All groups share one centre, and each spreads out both ways along 13 directions, with some noise.
In the rows, 128 means zero.
Known rows, each followed by its group:
140 117 153 125 144 147 127 143 123 146 137 122 129 121 116 170 125 141
 110 136 102 141 140 120 109 -> k721
128 138 99 157 126 109 146 115 103 117 168 128 128 104 125 99 113 193
 167 130 147 148 153 154 118 -> k291
137 117 132 133 121 112 132 132 147 138 157 141 102 112 116 143 130 139
 126 131 145 113 142 136 98 -> k351
133 139 121 140 119 149 128 132 119 109 112 109 147 119 145 117 139 118
 142 118 112 125 137 116 146 -> k48
134 121 91 133 154 133 104 119 127 153 140 124 122 104 120 114 109 104
 156 125 116 141 121 122 118 -> k48
157 128 123 175 127 116 165 148 117 143 138 122 148 119 132 129 167 132
 117 150 133 97 158 102 119 -> k48
122 109 124 109 124 80 98 116 133 147 162 151 121 85 85 126 117 105 127
 131 160 114 108 138 102 -> k48
150 105 121 116 96 109 117 125 97 127 125 137 136 150 143 121 138 104 90
 164 135 90 137 125 149 -> k351
112 131 122 161 135 142 161 154 123 124 105 125 140 145 161 118 107 158
 153 102 145 147 133 151 106 -> k730
157 119 111 112 132 132 106 124 146 137 168 150 105 134 104 128 156 146
 102 119 127 133 126 144 161 -> k98
111 125 121 116 161 131 129 136 150 143 104 125 111 142 127 122 151 124
 148 111 132 125 120 127 104 -> k730
140 113 138 130 124 112 148 146 129 175 149 134 152 123 109 121 156 151
 123 125 120 135 135 129 127 -> k721
169 103 114 146 150 112 142 118 105 174 137 132 147 120 129 132 156 123
 121 160 114 98 151 116 110 -> k98
128 156 121 122 134 136 138 141 130 147 144 107 100 123 156 100 109 115
 122 129 171 122 152 123 175 -> k291
149 126 126 133 144 135 143 106 137 122 145 164 105 150 133 150 122 149
 80 122 161 115 134 163 167 -> k98
121 155 118 162 157 113 140 125 136 147 122 105 130 142 150 122 108 109
 148 150 128 114 103 111 103 -> k98
92 125 123 113 122 105 113 102 130 95 131 151 129 126 108 136 134 152
 129 114 119 127 108 140 105 -> k730
151 125 112 127 125 141 114 91 129 132 164 147 111 108 136 132 89 144
 106 141 86 143 153 153 144 -> k730
139 122 135 114 123 132 97 146 129 96 135 124 114 95 135 162 165 121 109
 121 118 84 154 133 105 -> k721
153 102 128 144 97 120 154 120 86 148 125 146 171 126 147 122 121 127
 100 142 130 116 150 135 157 -> k351
145 124 131 119 134 123 96 132 114 102 112 131 130 141 139 140 129 105
 104 147 138 104 115 146 126 -> k291
142 127 128 128 114 143 120 152 125 133 144 124 126 95 135 127 149 94 90
 135 108 102 166 105 159 -> k730
121 111 108 142 180 126 122 93 168 123 113 167 87 126 91 146 123 124 143
 129 121 140 119 130 72 -> k730
134 119 79 138 136 123 123 160 103 146 159 142 145 136 122 101 171 134
 103 110 147 111 125 130 169 -> k98
120 147 143 136 139 127 144 125 137 134 146 127 143 140 136 154 129 161
 110 119 106 131 107 136 136 -> k291
163 128 135 124 131 137 120 89 99 109 115 113 138 104 127 137 117 94 133
 144 164 113 138 119 168 -> k291
128 136 82 166 107 121 137 171 110 100 153 122 130 143 125 87 161 154
 147 114 181 122 128 121 152 -> k721
143 137 162 132 91 134 140 141 118 94 100 112 132 144 151 115 123 134
 127 150 141 131 149 134 139 -> k48
135 102 103 104 122 114 102 127 153 155 163 165 102 133 105 107 131 135
 105 114 124 138 118 162 141 -> k48
130 127 114 178 124 133 172 158 139 133 131 145 144 140 131 114 147 156
 130 101 149 138 126 136 130 -> k98
137 126 129 125 139 134 116 141 126 129 118 138 151 170 146 153 143 117
 82 123 112 107 92 145 145 -> k291
116 118 159 99 117 97 128 114 112 121 126 144 151 124 126 155 149 152
 111 116 145 100 116 158 120 -> k291
104 113 102 142 138 130 118 139 99 90 110 130 137 146 107 140 145 150
 158 118 138 136 114 118 88 -> k721
139 115 151 138 132 129 168 122 147 142 122 172 109 139 143 140 114 140
 74 130 158 119 163 157 144 -> k98
97 114 125 134 149 121 133 103 131 108 72 151 132 147 127 131 112 118
 147 117 141 133 105 143 86 -> k730
138 141 85 158 133 113 117 97 110 112 119 127 130 123 140 102 123 72 131
 165 132 88 123 98 143 -> k721
160 130 137 157 151 111 141 94 149 132 147 142 123 104 89 127 106 147
 153 138 159 156 117 152 107 -> k351
122 120 109 160 123 122 146 145 118 125 134 135 141 150 113 134 132 142
 144 113 168 131 99 117 117 -> k98
135 130 141 108 113 138 111 153 129 135 139 104 128 110 115 121 142 112
 135 128 120 136 139 107 137 -> k721
142 126 115 152 96 124 121 121 108 84 143 123 143 96 110 116 127 147 157
 127 130 141 137 131 125 -> k291
140 136 138 119 150 140 118 107 150 112 87 124 104 135 137 131 113 77
 135 130 163 114 114 132 137 -> k291
141 146 109 129 129 115 116 136 112 126 187 115 118 113 123 121 149 163
 118 135 134 120 143 132 151 -> k291
158 121 120 108 132 145 106 137 141 119 114 113 85 154 146 142 155 102
 123 151 130 91 145 114 120 -> k351
130 132 118 136 121 132 162 125 125 172 142 116 164 98 158 119 167 142
 140 97 98 102 145 129 146 -> k351
146 126 117 124 121 108 142 131 115 171 131 104 146 131 139 98 154 119
 153 139 139 104 128 117 135 -> k730
114 94 114 120 93 122 154 100 134 168 127 168 124 135 144 130 106 98 107
 114 133 107 132 123 148 -> k48
164 132 124 161 144 114 151 84 121 115 127 118 145 123 116 140 167 151
 165 152 121 106 130 112 106 -> k351
122 120 142 102 133 78 92 118 102 122 147 132 135 104 102 143 113 127
 129 141 175 110 103 155 99 -> k48
134 114 89 128 136 142 117 144 152 151 149 143 97 138 112 101 140 126
 140 111 131 147 128 127 135 -> k48
118 142 96 114 131 126 87 105 133 113 161 131 97 118 136 121 109 138 118
 146 77 127 132 138 122 -> k730
155 151 124 157 120 134 126 163 129 118 160 112 143 111 146 129 151 133
 110 132 111 111 135 126 144 -> k721
149 129 136 116 109 157 113 150 138 111 145 126 116 113 135 128 133 137
 110 105 132 141 150 149 166 -> k721
135 124 106 121 121 118 109 123 95 128 136 128 135 137 152 114 107 135
 123 139 128 121 129 151 140 -> k291
155 120 119 116 120 95 112 116 117 128 178 149 101 155 132 155 127 157
 87 150 165 92 116 162 137 -> k721
124 103 128 95 114 134 110 132 107 133 115 142 136 117 133 110 121 129
 119 119 112 145 154 156 133 -> k98
128 113 136 111 146 119 100 101 117 105 128 153 118 129 107 160 108 122
 102 146 138 125 116 140 115 -> k48
114 114 158 119 98 101 155 117 140 164 115 146 159 117 117 110 131 121
 136 115 138 131 114 136 126 -> k721
179 126 126 153 115 119 118 109 142 95 128 122 124 105 110 134 165 103
 154 151 136 89 130 111 106 -> k98
159 122 145 95 132 138 115 67 125 106 111 127 138 121 106 153 142 120
 149 107 156 124 103 144 165 -> k291
155 142 120 136 101 97 117 116 136 122 151 139 139 108 116 73 145 105
 103 153 137 113 126 131 179 -> k351
148 112 91 152 145 110 118 149 134 133 167 146 98 142 108 145 159 135
 104 158 125 100 135 113 88 -> k351
129 123 116 137 132 119 123 129 145 157 140 148 142 108 115 101 143 114
 100 145 61 135 137 118 129 -> k98
137 139 104 144 122 124 113 110 126 110 109 124 123 147 156 97 83 106
 144 150 125 132 113 147 128 -> k730
128 120 104 126 141 136 123 141 146 132 146 158 99 167 134 120 117 168
 109 111 131 149 122 170 134 -> k730
121 123 138 115 121 91 122 124 137 160 135 133 111 129 116 127 124 79
 110 163 143 92 117 95 110 -> k721
134 128 80 114 147 128 111 121 111 155 128 112 113 141 158 91 131 117
 150 139 123 112 137 130 140 -> k721
148 135 145 101 117 118 129 107 133 155 149 99 136 114 125 137 140 145
 167 119 128 122 112 129 130 -> k98
130 130 95 172 116 138 125 142 113 90 122 135 152 126 131 103 131 137
 134 119 112 145 125 133 134 -> k351
168 112 90 158 88 100 116 121 126 139 166 143 119 122 144 108 114 113
 120 165 114 97 131 143 108 -> k351
129 121 93 187 101 131 131 148 128 105 119 145 146 128 142 100 95 105
 137 125 129 136 115 133 116 -> k351
145 133 110 141 117 102 132 129 116 144 166 148 156 126 123 84 158 149
 86 140 116 124 138 145 177 -> k351
98 132 102 127 124 119 127 132 145 162 125 141 121 170 155 108 110 97
 104 131 95 116 95 120 134 -> k291
126 132 109 146 145 155 125 150 118 128 138 105 131 137 122 145 113 131
 156 103 154 153 99 117 130 -> k98
121 125 84 158 137 94 129 103 121 126 139 146 143 138 116 131 162 116
 135 132 135 83 91 106 112 -> k48
139 163 132 131 122 138 111 135 160 99 144 116 118 134 124 123 149 125
 114 121 114 128 105 124 165 -> k730
140 120 96 153 131 129 133 124 96 116 125 127 148 111 127 124 155 123
 136 133 134 105 147 106 132 -> k721
122 88 95 128 140 112 134 152 130 159 144 166 115 145 114 122 170 144 99
 120 131 114 144 131 105 -> k721
115 129 122 148 112 136 126 111 132 101 120 152 130 117 138 126 92 113
 106 125 110 134 132 136 141 -> k730
124 136 110 130 134 134 101 139 138 118 126 119 119 117 122 93 101 119
 166 113 132 161 111 142 117 -> k48
150 120 166 128 128 141 119 165 154 116 120 129 123 110 124 160 159 112
 97 123 121 110 144 133 112 -> k291
120 117 125 120 114 123 114 148 119 133 128 111 133 121 105 126 127 104
 161 122 156 130 107 105 112 -> k98
122 108 112 96 126 136 112 117 156 161 104 148 126 144 138 120 152 81
 117 103 91 105 104 126 139 -> k291
117 152 137 126 121 105 112 105 150 117 154 135 128 79 122 117 118 107
 111 128 112 115 123 135 144 -> k351
123 124 160 109 135 111 140 104 130 119 141 132 114 120 120 184 152 161
 122 135 135 92 148 124 91 -> k351
102 120 130 93 123 157 95 137 98 69 108 124 122 140 110 145 129 129 117
 110 140 146 127 119 154 -> k48
149 127 134 121 107 113 121 130 153 131 130 110 119 112 127 101 151 131
 170 135 113 124 135 134 98 -> k98
151 106 111 120 101 132 100 144 94 119 164 135 104 107 149 134 88 130
 100 149 142 117 173 151 127 -> k730
136 118 136 92 84 125 115 135 168 107 141 143 97 133 110 113 177 129 117
 102 153 106 131 142 160 -> k48
135 128 135 116 86 109 130 128 114 140 142 123 153 99 146 116 151 105
 113 129 124 82 138 127 153 -> k48
118 126 125 105 96 116 113 162 88 117 175 122 136 137 146 137 132 185
 103 115 136 118 137 160 147 -> k730

New rows. What belongs after each?
152 136 147 128 114 99 147 107 126 145 137 130 144 113 126 113 155 103
 100 151 142 89 139 115 166 -> k351
143 124 112 156 167 136 147 140 127 142 138 130 118 116 118 167 155 120
 124 126 161 102 143 103 112 -> k48
153 139 108 168 125 125 140 146 129 105 112 110 131 120 152 104 155 115
 161 130 154 97 142 128 114 -> k98
141 123 119 135 116 116 146 135 140 165 142 133 123 134 159 126 144 121
 114 133 126 86 143 128 124 -> k351
137 133 113 181 118 114 153 172 125 140 152 123 163 117 108 106 172 134
 125 130 121 126 128 96 128 -> k721
168 139 108 195 124 114 137 125 153 114 154 151 114 122 131 102 103 132
 114 165 121 138 134 151 117 -> k351
166 136 103 132 155 147 119 112 128 133 110 118 139 140 131 91 153 110
 137 132 117 144 122 133 174 -> k351
133 114 113 88 139 122 102 96 136 139 103 141 129 134 133 131 163 73 116
 114 131 79 103 131 158 -> k291
143 107 116 112 129 140 122 127 117 157 108 127 116 109 152 111 115 91
 131 142 119 117 171 126 123 -> k730
150 129 111 112 109 129 131 129 125 132 149 110 130 125 143 106 194 165
 146 112 110 104 154 135 156 -> k351
120 146 119 132 144 141 129 113 151 147 130 115 99 139 153 134 89 112
 143 126 121 130 114 123 122 -> k730
139 131 84 141 131 106 127 108 125 131 135 131 136 167 146 105 155 141
 140 129 122 102 96 142 129 -> k48
104 115 126 134 161 134 127 136 148 121 122 157 115 124 103 166 154 131
 103 107 120 119 128 120 103 -> k730
112 108 83 149 123 132 106 115 118 82 114 171 150 151 113 109 135 135
 118 110 97 150 100 147 136 -> k721
142 145 127 171 165 122 154 99 142 120 134 128 135 112 114 152 146 153
 145 136 114 125 131 121 97 -> k351
133 134 130 121 94 122 112 130 110 106 132 117 129 122 148 118 102 112
 129 140 149 112 125 138 143 -> k730
128 124 124 100 125 124 109 169 167 152 135 126 77 123 132 106 150 96
 120 123 140 101 147 125 113 -> k721
107 135 92 178 107 105 141 159 136 119 157 157 136 135 137 100 135 149
 104 118 119 121 122 140 120 -> k351
161 113 118 145 107 143 104 130 103 104 154 132 143 70 116 138 116 122
 116 144 92 136 166 128 126 -> k351
121 125 113 128 134 113 107 126 130 108 152 151 119 140 108 146 146 135
 99 130 124 113 104 131 122 -> k730
121 113 105 129 132 146 118 162 110 124 131 120 114 124 105 120 135 116
 135 126 148 139 145 93 133 -> k48
111 124 130 131 104 107 125 98 128 114 120 161 149 137 144 128 105 120
 97 126 113 113 102 159 137 -> k48
133 118 90 129 129 159 92 155 121 118 125 130 119 135 149 120 123 107
 113 121 93 131 132 136 135 -> k351
144 142 119 128 160 138 99 71 138 123 108 134 130 116 137 118 73 101 137
 137 100 156 102 161 142 -> k351
131 134 122 150 137 121 113 142 142 101 147 142 133 95 94 135 165 126
 114 114 130 116 123 122 122 -> k48
132 153 126 144 136 85 96 126 131 99 128 111 142 113 121 92 106 131 174
 147 147 138 84 161 87 -> k48
139 146 109 180 141 114 160 123 149 142 145 141 140 129 141 101 133 154
 125 128 113 131 125 147 132 -> k351
111 118 141 126 119 130 145 129 128 122 95 139 146 121 132 125 137 121
 128 106 142 128 130 132 131 -> k730
125 138 131 130 129 101 136 100 124 126 132 124 159 142 117 131 157 151
 147 121 128 118 85 129 128 -> k730
148 121 128 83 125 138 107 105 95 136 124 107 138 135 153 131 127 136
 136 135 112 124 137 143 156 -> k48
99 137 163 119 110 120 134 129 166 128 100 134 105 139 130 134 91 89 119
 138 137 126 111 115 107 -> k291
159 120 93 147 100 130 116 150 126 134 153 139 141 120 137 74 130 128
 118 122 118 146 137 153 165 -> k351
132 112 126 154 131 114 158 98 139 137 106 159 160 136 110 111 128 147
 146 115 128 150 106 152 116 -> k721
138 95 76 134 126 143 88 142 102 86 134 160 121 153 117 124 131 143 108
 118 129 142 130 155 134 -> k98
152 113 125 123 133 96 124 83 94 124 139 133 142 154 122 150 107 171 150
 147 158 125 94 168 105 -> k730
154 140 151 114 111 139 113 115 133 69 104 116 122 154 128 126 156 142
 128 146 123 131 133 141 146 -> k48
146 107 113 131 136 126 117 107 129 112 123 157 97 115 119 145 134 92 98
 145 146 87 154 121 130 -> k721
138 155 120 136 116 116 129 83 158 115 133 126 123 155 133 102 98 139
 162 126 129 148 76 154 146 -> k730
132 89 125 97 129 122 110 122 103 132 123 153 118 125 126 141 123 138
 111 131 141 120 155 158 113 -> k730
121 123 134 130 123 134 132 161 150 146 137 142 109 131 134 131 129 117
 95 125 125 126 140 127 128 -> k721
121 134 133 175 125 93 171 107 122 117 126 148 160 130 107 120 134 155
 134 134 161 129 110 132 119 -> k351
106 127 141 127 128 112 149 115 130 138 118 131 143 121 128 146 135 114
 124 118 143 97 114 115 119 -> k351
148 133 136 103 96 103 127 104 129 136 131 130 122 140 159 101 138 115
 104 153 132 88 138 144 164 -> k351
186 132 115 113 152 137 87 101 155 119 125 130 98 140 115 109 142 100
 123 157 112 130 120 142 150 -> k730
101 141 172 124 103 104 162 101 147 118 104 132 125 125 154 153 111 120
 128 127 154 87 123 132 108 -> k351
154 120 116 128 141 123 109 142 152 118 138 130 80 100 117 102 139 134
 153 137 154 126 169 147 95 -> k291
131 95 120 137 95 101 138 82 103 84 119 183 152 116 106 140 144 140 114
 114 170 99 129 153 140 -> k721
165 103 111 106 114 115 122 130 110 172 165 135 128 129 138 122 160 133
 99 144 116 96 154 136 149 -> k351
173 125 102 157 141 143 131 70 95 117 142 127 156 123 118 142 107 156
 156 142 104 158 124 136 144 -> k291
169 132 134 125 127 132 145 107 143 128 139 106 113 116 127 131 172 162
 175 124 134 113 152 132 119 -> k351
134 126 119 159 106 137 142 205 129 122 158 129 116 133 134 132 144 133
 102 109 182 110 144 124 137 -> k730
164 123 111 146 155 152 114 129 115 137 122 127 135 139 158 140 113 126
 112 143 85 135 138 148 127 -> k291
156 124 92 134 122 117 105 100 153 126 164 156 97 136 118 94 116 135 120
 147 105 143 126 154 144 -> k730
180 147 127 151 157 122 154 75 138 134 122 130 134 114 147 136 155 113
 119 141 145 79 138 138 163 -> k98
125 109 107 143 112 95 141 85 144 146 123 165 119 140 122 131 113 88 120
 146 144 87 102 116 115 -> k48
133 118 99 123 109 132 99 130 108 89 114 129 115 169 164 131 139 120 108
 150 97 93 133 129 125 -> k351
135 142 138 111 126 123 114 102 132 104 117 125 132 131 160 147 131 119
 119 120 137 88 105 162 140 -> k48
168 115 112 119 146 144 120 125 110 144 160 132 114 129 145 148 143 149
 94 127 136 106 160 150 163 -> k98
150 141 134 119 122 111 134 119 160 128 127 131 102 157 134 91 135 134
 131 136 166 124 122 159 149 -> k351
106 144 133 150 148 88 177 112 137 149 129 150 152 151 125 115 153 161
 114 122 154 115 101 136 139 -> k351
151 106 145 116 97 104 107 120 121 125 139 157 116 123 114 116 81 102 92
 161 167 132 128 153 142 -> k351
134 115 123 107 112 118 108 158 108 147 163 123 143 120 114 131 169 143
 108 128 106 119 135 118 135 -> k721
147 103 99 133 114 126 130 130 130 143 124 148 126 148 115 105 151 98
 119 127 154 115 118 113 156 -> k291
136 109 147 108 118 135 135 126 86 144 124 138 135 135 157 154 105 122
 77 146 134 107 160 137 148 -> k48
113 141 110 126 126 94 115 91 143 128 106 141 108 150 158 106 88 75 125
 158 139 88 99 134 117 -> k721
139 117 118 154 105 107 154 118 115 150 127 132 168 113 124 107 140 115
 151 123 151 113 118 118 135 -> k351
117 109 109 75 134 135 82 105 123 118 112 140 100 142 148 132 110 117
 120 122 115 116 127 159 124 -> k721
149 132 127 121 152 141 110 112 121 107 115 120 134 118 143 142 136 138
 135 116 124 122 128 164 132 -> k291
117 119 132 107 101 104 111 123 143 116 135 144 109 112 110 126 131 95
 122 123 169 95 113 129 129 -> k48
118 135 115 119 97 104 87 135 127 104 145 129 119 111 126 118 140 88 103
 160 92 92 128 104 122 -> k98
138 99 134 136 108 116 141 143 126 139 155 163 145 127 83 134 159 146 97
 122 139 138 131 122 137 -> k721
128 142 86 154 107 117 118 96 103 99 145 117 128 102 128 92 90 112 164
 155 132 133 133 108 140 -> k291
99 162 130 123 137 107 152 108 151 119 103 127 132 165 144 98 166 137
 131 112 144 104 96 134 159 -> k351
158 119 137 110 182 150 105 115 118 127 95 135 119 156 104 141 117 96 96
 153 144 152 123 128 157 -> k351
123 126 136 120 126 111 150 88 94 128 105 129 182 137 122 121 149 149
 141 120 139 128 109 135 161 -> k351
129 131 150 128 97 99 129 117 141 122 116 146 123 141 153 110 82 117 118
 144 151 121 112 170 119 -> k48
116 138 105 161 117 98 133 110 140 119 148 148 139 124 130 112 111 148
 144 126 124 124 101 153 105 -> k351
115 129 106 110 101 111 114 112 107 129 139 137 147 136 162 115 133 130
 103 129 88 96 125 147 147 -> k351
134 125 110 123 128 127 127 160 124 160 148 114 136 127 144 110 159 141
 129 118 109 119 145 132 132 -> k721
148 80 96 149 121 127 141 117 117 163 105 168 157 172 124 123 136 97 108
 136 111 125 105 119 134 -> k291
